The rows are grouped in 4 ways, from coarse to fine. Each group lies inside one group of the grouping before and may be the whole of it. The rows also spread widely along 9 directions, which tell nothing about the answers.
Some rows, each with its group in each grouping after it:
[  2 -19  -7  -3  -8   7  -8  11  -7  16 -22  12   8  -1  10   2 -15 -11
  -1   2  -6  14   0 -13   0   6 -11] => Q_500 Fozo Q_955 Q_609
[-14 -13  22   6   0 -13  10   8  12 -13   2  -8 -11   1 -18   1  14  26
  -5  14  15  -5  10 -27  -6 -19 -11] => Q_81 gudat Q_869 Q_316
[  4 -14  19   8   4   9  -6  26 -10  14 -11  24 -12   1   3  -4  -6 -14
   7  11  -4  -2 -10 -12   5   9   2] => Q_500 gapet Q_593 Q_730
[ -5  18 -25   4  -1  -4  -6   3 -13  -3  -6   5  15   7  -2  11   3 -12
  18 -21  -1  -1  18   0 -13 -11 -14] => Q_81 Gis Q_735 Q_73
[-10  16  18  23  -3   8  -4  23  14  20   0  12 -15 -10  -1 -15   1  -1
   5 -13   8 -21  11 -10  14  -4 -25] => Q_81 zet Q_521 Q_173
[ -7   1   9 -21   6  -1  -8  22  -4   8  -5  15  13  10  -2   6   7  -2
  24   3   5   5 -12  -1 -11  -7  -1] => Q_81 Gis Q_196 Q_827
[ -4 -29  -7 -29  -1  13  -3  15  -5   8 -10   2  24   0   9  21  -9   9
  27  17  12  22 -13 -17  -9 -13  -7] => Q_500 gapet Q_436 Q_939
[ -8  -6   2  22  -5  12   1  23  -9  17  -8  20 -13  -7   1  -3  -6 -19
  16  11   7 -12   7 -37   1  -1 -25] => Q_81 gudat Q_869 Q_728
[ -7  -1 -20  23  -2   5  -8 -11   3   2  10 -17  -5   1   9  13  -6  -2
  10 -16   6   6  24 -10   3 -15   0] => Q_81 Gis Q_740 Q_319
[ -1  -1  12  13   5  19 -16  19   1  29   6   5 -16 -14  23  -2 -20  -3
  12 -12   6  -4  -6   3  25   1   8] => Q_500 Fozo Q_955 Q_160
[ -1   4  30  -2   8 -16  12   2  -9 -18  -2   5 -12  -7 -13   0  -3  25
 -23  10   4 -16  -4   1  11  -7   6] => Q_500 gapet Q_593 Q_927
[  3   9  24 -15   0 -23  -4  -1   1   7   7  -7   6  16 -15   7  17   5
   4 -38  -5   5  13   3   0  -9  14] => Q_81 Gis Q_196 Q_827
[-15 -12  -1   7 -10  -2   2  -3  19   0   3 -20  -3  -2  -6   3   6  18
  -5  -3  11   9  22 -19  -2 -19 -21] => Q_81 gudat Q_869 Q_728
[ -2   1  17 -34  -2 -22   8  -7 -11  -8  -2   4  13   2 -15  15   6  14
  -2  -9  -1   5  -4 -13  -1  -9   9] => Q_81 gudat Q_869 Q_728
[-13  17  -4   9  -1  -5   4  -1   0  -7   6  -7   2 -12  -5   6  -5  17
  -1  -6  18 -12  16  -7   5 -19 -19] => Q_81 Gis Q_735 Q_73
[-11  -5   7   5   1   2   7  11 -10   4   3   5  -5  -9  -4  12  -5   7
  20   9  21 -12   3 -39   3 -13 -11] => Q_81 gudat Q_869 Q_316
[  1  -6  23 -17   2 -16   0   4  -8  -3   2   8   6   9 -10  10   3   2
   3  -3  -4  10 -10  -9  -3  -4  19] => Q_81 Gis Q_735 Q_73
[  7  -1  37 -18   2 -31  12  17 -23   2  -5  16   7  19 -31  10  18  -2
  14 -14  -3 -11   1 -34  -7  -4   7] => Q_81 Gis Q_196 Q_827
[  0 -28  12  25  12   8   0  13 -15   0   4   2 -25   1   7  11 -10   1
  13  17   6  -7  -4 -29   7  -5  23] => Q_500 Fozo Q_955 Q_160
[ -5  -4 -34  34  12  13  -8  -1 -15 -10   0  -9 -14  -2  17  14 -12  -1
  16   1   6  -6  17  -2   0 -13   6] => Q_500 Fozo Q_955 Q_160
[ -2   5 -12   9   7 -11  -4 -15 -10 -17   7  -8  -8  11  -4  14  10  -4
   6 -19  -8   4  19   5  -7 -11  18] => Q_81 gudat Q_869 Q_728
[  0 -16  -9  23  -6  -1   1  11  -4   7 -14  -4  -5   4  -4   3  -2  -2
   0  -6   0  -3  26 -27  -2  -6 -20] => Q_500 Fozo Q_955 Q_160
[  2 -19  21 -29   0  -1  -3  22  -3  12 -10   9  15   9  -4  11   5  10
  19   3   3  13 -13 -11  -7  -7   2] => Q_500 gapet Q_593 Q_927

New rows. What belongs after each?
[ -9 -28   5  -7  -7   2   2  14   4  10  -3  -2   4   5  -5  11   7   5
  21  11  10  12   5 -41 -11 -13 -12] => Q_81 gudat Q_869 Q_728
[ -7   3   7 -16  -8   2 -14  -7  12  12   2   1   1 -10   9  -3 -10   1
 -12 -14  -5  17  -1  12  14   1   1] => Q_81 gudat Q_869 Q_728
[  1 -10  -3 -18  -1  -2  -1 -14 -15   1   0  -9   9 -12   9  22 -23  18
  -2  -8   7   7  -1 -12  17  -7  15] => Q_500 Fozo Q_955 Q_160
[ -3   7 -18   6  11  -3 -10   6 -13 -10   3   2   4  16   1  16  11 -11
  30 -10  -2   3   7   6 -19 -13  11] => Q_81 Gis Q_735 Q_73
[ -4  -7  10  -3  -7   2   1  19  -1  21 -12   8   3 -10   0  -2 -11   7
  -1  -4   6  -5   3 -19  12  -1 -20] => Q_500 Fozo Q_955 Q_160
[  9 -22  13   3   6 -15   8 -11 -17 -18   3 -10  -6   9  -7  19   0   9
  -5  -2  -4   5   8 -13   3  -8  27] => Q_500 gapet Q_436 Q_939
[ -1  -9 -12  23  10   9 -13   8  -8   0  -3   1 -16   6  14   4  -5 -10
  11  -3  -8   3   4   8  -1  -4  16] => Q_500 Fozo Q_955 Q_160
[ -6  -4   0 -10  -5   3  -2  19   8  10  -9  -5  15   2  -3   4   4  11
  10  -8   8   5  11   0  -6 -14 -27] => Q_500 gapet Q_436 Q_939
[-11  13  14   2  19   4  -7  16  -9  -9   9  17 -13  -8   7   3  -7   3
  11  20   9 -10 -25  14   6  -6  20] => Q_81 Gis Q_735 Q_73
[ -5 -10  16   3   7 -11   6 -12  -9 -14  17 -13 -13   1  -6  19   1  16
   7  -3  11  -1   4 -24   6 -16  25] => Q_81 gudat Q_869 Q_316
[ -7 -35  -6  15 -12  -1   4  -9   3  -3  -4 -15  -2   3  -1   8  -8   4
 -10  17   7  17  18 -42  -4 -11  -9] => Q_81 Gis Q_196 Q_827
[ -4 -24 -23  -7   0   3  -3 -10 -16 -14  -8   4   5   6   5  22  -6  -9
  11  18  -5  22  -1 -24 -14  -7  11] => Q_81 gudat Q_869 Q_728
[  3 -26   4  35  -3   9  -3  16  -8  12 -13   9 -22   0   7  -5 -12 -16
  -4  10  -4  -3   8 -29   5   6  -5] => Q_500 Fozo Q_955 Q_609
[ -6   0 -11   8   0   9  -5   9  -1  16   4 -15   3  -7   8  13  -6  14
  23 -21  17  -6  20 -12   8 -18 -14] => Q_500 Fozo Q_955 Q_160
[ -5 -33  -7 -15  -9   5  -4  -8  -4   1  -8   3  16  -5  10  15 -22  -1
  -3  24   2  30 -13 -29  -1  -3   5] => Q_81 Gis Q_735 Q_73
[ -4  -9 -10  22   5  14  -2  16 -13  -3 -16  18 -11  -6   6   0 -10  -9
   3  26   4  -8   0 -10  -1   0 -13] => Q_500 gapet Q_593 Q_730
[ -5 -20  13 -12  -7   9 -13  19  10  21  -4  10   9   1   7   0  -5  -7
  13   8   3  21 -13 -15  -3  -1  -4] => Q_81 Gis Q_735 Q_73
[  1 -34  12   7  -7   2   0 -11 -11   4   3   3 -14  -5   6  12 -17  -9
  -4  13  -4  15  -3 -43  12   4  21] => Q_81 gudat Q_869 Q_728
[  4 -31   0   8   0 -12   5 -11 -10 -19 -14  -5  -7   6  -5   9  -8   8
 -23  15 -11  10   5 -17  -1  -2  17] => Q_500 Fozo Q_955 Q_160
[ -9  -5  23 -11   4 -14   6  12  10 -12  -3   2   0   9 -19   4  19  23
   3   5   7  -4  -1 -13  -9 -16  -3] => Q_81 zet Q_521 Q_173
[ -3  -5   4  -3   8 -15   8  19 -21 -19 -16  22   4  18 -19   7  14  -7
  12  21  -1  -7  -4 -21 -25  -6  -5] => Q_81 Gis Q_196 Q_827
[ -1  -8   7  -7   5   1   4  10 -13   4   1   0   3  -1  -1  18  -3  12
  17  -1  14  -3   1 -17   4 -11   0] => Q_500 gapet Q_593 Q_730
[ -4   3 -22  -5  -3 -14   1 -19 -12 -16  -3  -8   8   8  -9  18   6  -1
   4 -17  -5   8  22  -8 -11 -13   1] => Q_81 gudat Q_869 Q_728
[-10   0  -5  33   2   6  -1  -2   1  -2   9  -3 -17  -9   6   3 -13   1
  -2   6  10  -8  11 -15  11 -10  -1] => Q_81 Gis Q_740 Q_319
[ -7 -10  -6   8  -4 -10   5  19   6  -7 -21  -6   4  11 -14   0  16  16
  -2   2   5  -4  22 -12 -19 -16 -33] => Q_500 Fozo Q_955 Q_609
[  8 -11   0  19   4  -9  -9   1  -3   0  -5  -8 -13  19  -2   3   9  -9
  -1 -27 -18   6  22   4  -4  -2  19] => Q_500 Fozo Q_955 Q_160
[ -6   8  -9  27  -7   9 -12   2   0  15   1   3 -12  -8   8  -3  -8 -18
   7 -19   1  -4  22 -10   8  -1 -15] => Q_81 gudat Q_869 Q_316
[ -2   9  23   7  16 -14   5  11 -20  -8  13   5 -13   9 -13  13  11   6
  23  -7  11 -20   1 -14   1 -14  20] => Q_81 Gis Q_196 Q_827
[ -1  18  -8 -13  15   3 -10   1 -30  -4   6  21   0   0   8  19  -6 -16
  31  -8  -4  -3 -15   7   0  -2  25] => Q_81 gudat Q_869 Q_728
[-12  30   6   2  -6   7  -9  15   4  20  -4  19  -4 -20   4 -13  -9  -6
  -5 -14   4 -15   5   9  16   2 -30] => Q_81 gudat Q_869 Q_728
[  8 -31  27   2  -6  -4  -3  -7  -5   9  -6   1 -15  -7   8   0 -22   3
 -28   4 -10  15  -6 -18  22  11  22] => Q_500 Fozo Q_955 Q_609
[  3 -10  -3  -3  -7   0  -8  12   7  11 -13  -4  11  11  -3   3   9  -6
   8 -20  -6  14  18   3 -10  -7 -16] => Q_500 gapet Q_436 Q_939
[ -5 -10 -27 -24 -12  -8   2 -17  -5  -4 -15 -18  29  -5   0  20 -12  23
  -8 -12   4  17  19 -12  -1 -15 -19] => Q_500 Fozo Q_955 Q_160
[  7  -9  29   9  14 -16  12  22 -28  -7  -5  15 -16  11 -15  10   9   2
  14   3   1 -22  -5 -28  -2  -4  17] => Q_500 Fozo Q_955 Q_609
[ -1   8   9  14   6  -1  -1   7 -12   5   2   0 -13  -7   5   5  -9   7
   2 -14   7 -16   7   0  16  -5   5] => Q_500 Fozo Q_955 Q_609
[-5  3 -8  5  5  9 -6  5 -5 -5 -9  6 -1 -5  8  1 -9  5 -1  9  2  0 -1 13
  2 -6 -7] => Q_500 gapet Q_593 Q_927
[ -7 -18  32 -11   1 -10   3  16   8   0   0   5  -5   7 -14   1  14  11
   6  12   4   6  -8 -22  -7  -8   4] => Q_81 gudat Q_869 Q_316
[  2 -40   7  -3 -10  10  -5  13   1  25 -10  -1   3  -3  12  10 -15   0
   8   5   5  18  -2 -37   6  -1  -3] => Q_500 Fozo Q_955 Q_609
[ -2  -8   6  -4  -2  -8   1   5 -10  -3 -10  16  -3   5  -8   4   3 -11
   1   5  -9   4  -1 -19  -6   0   1] => Q_81 gudat Q_869 Q_728
[-18  17  -3   1   2  16 -11   6   5  11   9   4  -7 -21  16   0 -16   7
   9   0  16  -6  -3   8  17 -10 -12] => Q_81 gudat Q_869 Q_728
[ -9 -25 -11 -18   2   6  -6  -4  -6 -11  -7   6   8   0   8  16  -8   1
   9  28   1  25 -17 -15 -13  -6  11] => Q_81 gudat Q_869 Q_316
[ -2  -8   1  16  -7  -4  11   7  -2  -4 -10  -5  -2  -6 -11   2  -3  11
  -9   2   9 -10  23 -20   2 -12 -27] => Q_500 gapet Q_436 Q_939
[-11   3  -5 -31   3   0 -14  -5   5  -2   0   0  13   0   7  10   0   9
   6  -3  -2  21 -11  19  -4  -9   8] => Q_81 gudat Q_869 Q_728
[ -8  17  -1  17  -4   2  -1   8   3   2 -13  17  -8 -12  -3 -13  -7  -5
 -13  -2  -1 -16  11  -7   8   0 -27] => Q_81 zet Q_521 Q_173
[-15   6   1 -31  -7   3  -4   6   8  13   0  -1  19 -11   1  10  -3  16
  13  -7  14   9  -1  -5   3 -14 -19] => Q_81 gudat Q_869 Q_728
[  4 -10   7  21   2   6  -6   3 -17  13   9  11 -20   1   8   9  -8 -26
  19  -9  -5  -1   3 -27   9   3  21] => Q_81 gudat Q_869 Q_728
[  3  -8  -1  30   4   6  -6   3 -11  14  11 -13 -18   2   8  14  -6  -3
  20 -26   6  -8  21 -19  13  -9  15] => Q_500 Fozo Q_955 Q_160
[-13  19   1  14  -3  10 -10  -2   7  15  10  -2 -12 -21  13  -4 -16   3
  -3 -15  12  -8  11   3  23  -6 -12] => Q_81 gudat Q_869 Q_316
[  0  -4  -3   1   3 -10   0 -11  -6 -12  -2 -15  -3   1   0  13  -3  18
 -10 -13   0   4  12   5   5 -10  11] => Q_500 Fozo Q_955 Q_609
[  1 -16 -12  -9  -4 -13   7 -15  -8 -22 -12 -13  14   5  -8  17  -2  17
 -14   4  -2  13  13  -4  -8 -13  -3] => Q_500 gapet Q_436 Q_939
[-11   8  23   3   9  -5   1  20   0  -6   1  16 -16  -1 -11  -5  11   7
   4  13   5 -15  -7  -3  -3  -8  -1] => Q_81 gudat Q_869 Q_728
[  8  -8   8 -11  -5  -8  -3 -11  -7   7  -2  -8   5   2  -1  14  -5   6
  -5 -24  -3  12  11  -3  11  -4  11] => Q_500 gapet Q_593 Q_730
[ -3  -9  30 -10  -9  -7   3  25   8  18 -19  11   2  -6  -9 -11  -2  12
 -16   1   2  -4  -1 -13   8   2 -25] => Q_500 Fozo Q_955 Q_609
[ -9  17  -7 -11  -1   1  -2  10   4   5  -4  -9  16  -5  -1   6   3  24
  11 -20  16  -6  16  13   0 -21 -29] => Q_500 gapet Q_593 Q_927
[ -6  15   7   2 -14  -4  -1  13  -2  18 -14  19   3 -11  -7 -10  -4 -12
  -6 -14   0 -10  13 -18   6   3 -35] => Q_81 gudat Q_869 Q_316
[  2  12  -2  -2   7 -10  -7   4  -9  -6  -9   3   1   6  -1   3   3   3
  -3 -18  -8  -2   7  21  -1  -4   5] => Q_500 Fozo Q_955 Q_609
[  5 -24  11   4   1   2  -1  -6 -10  -9  -9   8 -11  -7   8   2 -21  -2
 -26  21 -10  11 -10  -1  12   7  18] => Q_500 gapet Q_436 Q_939
[  7   9   1 -19  11  -7  -7  -4 -15  -4   3  -3   7  10   2  20   5   6
  15 -28  -4   5   2  21   1  -8  25] => Q_500 gapet Q_593 Q_730
[ -5   6  37  19  18 -10   9  23 -16  -7  12  13 -26   4 -13   2   8   5
  15  12  14 -30  -7 -20   5  -9  15] => Q_81 Gis Q_196 Q_827
[ -2   1  20  12   9  -7  -4  25  -7  -4 -11  28 -11  11  -9  -9   7 -19
   1  14 -11  -5 -11  -1 -11   4   5] => Q_81 Gis Q_735 Q_73
[ -4  13  -9  -7 -12   3  -9   2  -2  24  -4   6  16  -9   5   6 -14 -10
   8 -25   2   3  13 -12   9  -4 -21] => Q_81 Gis Q_740 Q_319
[  3 -11   6 -15  -9  -2  -2  27  -8  19 -30  24  14   3  -3  -2  -3 -11
   5  -1  -6   3  -4 -17  -6   6 -23] => Q_500 Fozo Q_955 Q_609
[ -1   3 -12   8  -3   1  -2 -20  -7 -11  -3  -9   0 -16  10   6 -22  10
 -25  -6   1   3  14  14  17  -6  -1] => Q_500 gapet Q_436 Q_939
[ -6   5   4   3  -5   1  -3  27   9  22 -11   0   5   1  -5  -4   8   8
  12 -22   6  -9  18  -7  -1 -11 -31] => Q_500 Fozo Q_955 Q_160
[  4   4   7  11  -1  -1   2  15 -18   0 -21  24  -3  -6  -4  -7 -11 -16
 -12   5  -9 -12   3  -5   5   6 -15] => Q_500 gapet Q_436 Q_939
[ -5 -10   8   0  -3   7 -17  -8  14   8   4  -1  -6  -6  16  -3 -16  -3
 -18   2  -9  23 -10  12  14   2  19] => Q_81 Gis Q_740 Q_319
[-13  18   6  -6  -4  -6   0  13   6   5  -3   5   4  -7  -9  -2   7  10
   5 -11  11  -9  12  -4  -3 -12 -29] => Q_81 gudat Q_869 Q_316
[ -5 -28  -7  12   2  -2   4  19   4  -9 -18  -3  -3  13 -10   3  10  10
   4  21   2   4  11 -21 -20 -13 -13] => Q_500 Fozo Q_955 Q_160
[ -3  10   0   1  15  -6  -3  13 -11  -7   0  -1  -3   8  -3  11   8  12
  18 -13   2 -13   5  10  -4 -14  10] => Q_500 Fozo Q_955 Q_160
[ -6 -25  -1 -12   6   1 -10   6   5 -12  -9   9   3  14   3   6   2  -2
   1  30  -9  27 -21   1 -18  -4  18] => Q_81 Gis Q_740 Q_319
[  5   4   7   7  -2 -11  -4 -11  -1  -6  -4  -7  -7   1  -2  -1  -2   6
 -24 -20 -11   4  16  18   9  -3   6] => Q_500 gapet Q_593 Q_927
[ -8  -1   0  -6   6  -4   2  21 -12  -5  -9  18   1  10 -12   9  15  -6
  26  12   2  -6  -4 -20 -20 -10  -7] => Q_81 gudat Q_869 Q_728
[  4   3  26 -38  -5 -20   7  24 -11  16 -18  15  23   4 -17   8   7  12
   9 -21   1  -5  -2 -15  -1  -5 -15] => Q_500 Fozo Q_955 Q_609
[ -3  14   2   7  -2   6 -11  -4   2   8  -1  11  -7 -11   9  -4 -13  -7
  -7 -16  -6  -2   3   7  18   3   1] => Q_81 zet Q_521 Q_173
[ -2   0   5  -1  -7  -7   4   1  -2  14   1 -15   5  -8  -4  11  -6  21
   1 -27  11  -7  22 -17  15 -14 -11] => Q_500 Fozo Q_955 Q_160
[  7 -14  24   3  -6 -26   9 -23 -13  -9  10 -11 -14   7 -17  15   4   3
 -15 -22  -9   4  18 -31   9  -5  29] => Q_81 gudat Q_869 Q_728
[  4  22  12 -23   1 -21   0 -10 -10  -5  -2   8  11   4 -13  10   5   4
  -2 -33 -10  -4   5   5   7  -3  12] => Q_81 zet Q_521 Q_173
[  6 -15 -20  15   2   3 -10   9  -9   0 -10  -3   5  21   1  11  11 -18
  25 -16 -11  12  22  -2 -19  -8  -1] => Q_500 gapet Q_436 Q_939
[ -3   9 -21   9  -4   4   5  -4 -19  -5 -12   5   3 -15   3  11 -18   4
  -7   3  10 -13  17 -12   9  -6 -24] => Q_500 gapet Q_593 Q_730
[ -7 -26   1  -1 -11  -7   6 -12   4  -2   4 -18   1   1  -7  16   0  14
  -2  -1   8  15  18 -39  -2 -16  -2] => Q_81 gudat Q_869 Q_728
[  1  11   9   3   4 -15   0  17 -13   7   2   5   4  17 -15  10  18 -10
  28 -27   2 -10  17 -15 -10 -11  -3] => Q_81 Gis Q_196 Q_827
[ -2  -2  -2 -26   2   6   3  23 -18   9 -13  17  23  -6   0  17  -9   4
  28   8  13  -3 -10 -15  -4  -9 -19] => Q_500 gapet Q_436 Q_939
